The rows are grouped in 2 different ways at once. Each group adds its own fixed numbers to the row, and there is some noise. The rows also spread widely along 5 directions, which tell nothing about the answers.
(in the rows, 128 means zero)
Some rows, each with its group in each grouping after it:
[113 114 155 100 139 125 129  64 135 163 101 100 126 145 112 132]
V (0)
[125 118 153 170 135 157 179  97 167 104 122 112 168  93  85 154]
H (1)
[141 132 164 184 146 128 158 103 125 118 118 131 183 105 120 112]
G (3)
[151 118  92  78 125 122 108  97 128 178 133 152 122 141 119 155]
V (2)
[108 109 115 124 148 126  64 142 116 133 196 151  66 163 112 132]
G (0)
[166 129 112 132 127 135 132  56 160 200 126 140 154 134  93 199]
H (3)
[ 88 114 135 151 115 147 113 160 116  76 184 128 115 147 111 131]
G (4)
[126 114 114 154 120 136 138 153 111 116 153 151 149 135 109 139]
G (4)
[145 134 133 179 151 145 152 110 120 114 119 176 169  78 119  81]
V (1)
[112 112 120  92 139 115  92 166 108 103 168 123 100 147 143  72]
V (2)
[156 102  96  86 121 110 137 142 158 178 149 115 136 138 105 160]
H (0)
[125 128 135 146 161 123 123 140 117 123 162 169 112 115 134  82]
V (0)
[188 111  83 131 140 122  73  81 120 220 137 178 138 144 119 144]
H (3)
[122 131 127 133 131 133 124 148 100 104 145 148 154 127 141  91]
V (4)
[142 135 137 134 142 135 182 141 149 133 135 153 160 101 122 113]
V (0)
[104 137 181 139 139 133 190  91 150 135  89 104 173 110 113 126]
V (0)

New rows, each followed by its group in each grouping:
[113 124 146 137 163 140 122 128 130 121 164 160  95 130 123 109]
V (0)
[120 131 150 113 135 131 146  95 132 122 112 112 151 118 121 123]
V (2)
[163 113 115 123 134 115 122 123 146 156 136 129 162 131 122 117]
H (3)
[104 100 122 118 140 140 121 120 132  94 141 134 118 141 119 106]
V (1)
[ 92 107 144  63 118 128 130 123 142 111 118  70 126 153 126 124]
V (2)
[103 121 156  79 119 124 149 150 146  89 111  69 160 127 135  93]
V (2)
[132 106  94 111 140 119  89 160 140 149 195 150  65 157 114 133]
H (0)
[115 125 131 100 125 134 139 111 142 117 116 122 140 125 112 131]
V (2)
[169 124  78 152 147 155 153 153 134 132 161 207 144  93 108 116]
V (1)
[101 119 152  70 123 121 129  90 127 134  97  76 139 152 121 131]
V (2)
[115 119 158 156 141 120 140  66 117 121  95 123 159 104 128  84]
V (1)
[136 146 152 157 162 124 162 146 122 121 131 162 160  88 128  68]
V (0)
[106 107 134 127 132 130 136 150 153 117 167 113 120 146 104 146]
G (0)
[131 123 147 146 130 148 176  58 145 127  94 135 168 107 103 133]
V (1)
[150 102  95 175 140 142 125 171 123 104 181 183 133 101 111  95]
G (1)
[125 119 134 139 128 135 143 116 155 125 130 117 155 144 108 151]
G (3)
[122 112 147 131 141 136 121 115 152 119 134 101 141 135 124 134]
H (3)
[122 122 151 169 145 131 144  83 111 111 100 145 148  99 122  81]
V (1)
[115 138 169 134 138 136 163 126 131  94 116 116 167  98 124  95]
V (2)
[150 119 135 119 138  92  92 110  87 155 114 146 155 136 159  44]
V (3)
[135 106 141 149 135 117 124 111 122 117 119 109 143 109 123  88]
H (1)
[119 108 131  66 119 103 100  97 112 147 112  95 124 147 134 109]
V (2)
[143 115 119 146 153 145 117 118 161 140 165 155 125 139 103 167]
H (3)
[119 109 139 126 136 135 141 122 121 102 106 125 149 117 128  65]
V (1)
[130 140 133 147 155 142 158 144 139 122 163 165 127 109 114 114]
V (0)
[145 115 128 111 127 118 142 127 161 169 136 123 150 127 105 159]
H (0)
[123 119 132  80 127 125 142 127 140 132 114 109 154 129 128 109]
V (2)
[138 115 138 144 154 123 148 146 144 127 169 146 135 106 115 120]
H (0)
[123  91 118  61 124 100  47  87 104 171 127  86  82 171 123 139]
H (2)
[126 113 125 132 137 129 128 113 122 123 128 147 135 119 117  94]
V (1)
[118 118 164 157 133 128 151  86 143 130 106 106 177 130 115 138]
G (3)
[173 122  78 147 140 133 135 153 119 147 143 216 145  88 125  80]
V (1)
[117  99 133  59 119  94 139 131 135 155 101  83 153 151 145  84]
V (0)
[132 125 133 147 165 117  84 114 104 120 140 156 121 137 144  61]
V (3)
[136 102 126 109 132 110  87  94 126 158 125 100 129 162 126 121]
H (3)
[121 113 122 157 122 137 112 117  97 123 158 160 131 139 107 149]
G (4)
[143 107 130 126 148 120 113 162 131 123 161 138 121 122 125  95]
H (0)
[107  96 153 124 123 130 151  86 153 112 108  80 143 118 110 134]
H (1)
[136 142 135 134 134 139 174 100 144 138 110 141 175  85 106 146]
V (2)
[138 111 117 109 151 103  88 115 126 158 156 143  96 141 118 123]
H (0)
[152 131 103 128 152 122 134 148 133 154 154 181 143 112 124 102]
V (0)
[109 115 133 152 122 132  85  96  96 123 146 133 109 157 105 152]
G (4)
[143 137 126 162 170 123 137 131 125 137 154 187 133  96 121 107]
V (0)
[ 81  75 152 107 113 111 116  90 125 112 104  57 136 160 121 105]
G (1)
[153 119  85  98 142 129  96 147 103 148 153 167 109 130 131  94]
V (2)
[117 113 131 134 148 137 151 134 142  90 130 127 139 111 119  85]
V (1)
[116  97  99 142 136 148 110 134 146 108 182 154  94 141  92 160]
G (1)
[123 113 113  96 115 114  84  94  97 153 122 135 124 155 131 122]
V (4)
[114 113 140 153 139 149 121  96 153 130 144 121 138 155 101 173]
G (3)
[ 90  99 149  47 113 113 119  65 141 130  83  37 135 173 125 128]
V (2)
[137 117 100 127 142 127  94  86 111 156 123 157 118 132 116 106]
V (1)
[ 92 135 169 145 159 153 165 125 155  78 143 127 140 129 124 112]
V (3)
[123 103 125  82 143 115 105 139 130 121 132 109 131 159 154  70]
V (3)
[118 125 177 154 116 126 150  96 111 114 109 108 177 109 118 128]
H (4)
[ 94 102 167 114 154 106  81 110 102 111 141 107  84 153 144  63]
V (0)
[128 119 131 145 149 133 110  95 150 132 153 124 124 143 109 153]
H (3)
[142 114 133 138 145 109 108  88 120 172 133 140 120 122 106 127]
H (0)
[122 121 165 171 131 146 185  66 171 111 101 106 177  81  91 148]
H (1)
[155 123 153 160 147 107 152 137 117 138 116 133 161  82 129  71]
H (0)
[135 135 145 147 155 130 141  88 130 144 113 142 153 132 125 111]
V (3)
[151 128 122 136 153 129 168 172 141 135 151 166 169  94 132  91]
V (0)
[ 98 107 144 117 128 120 109 130 117 107 143 102 121 134 119 111]
G (2)
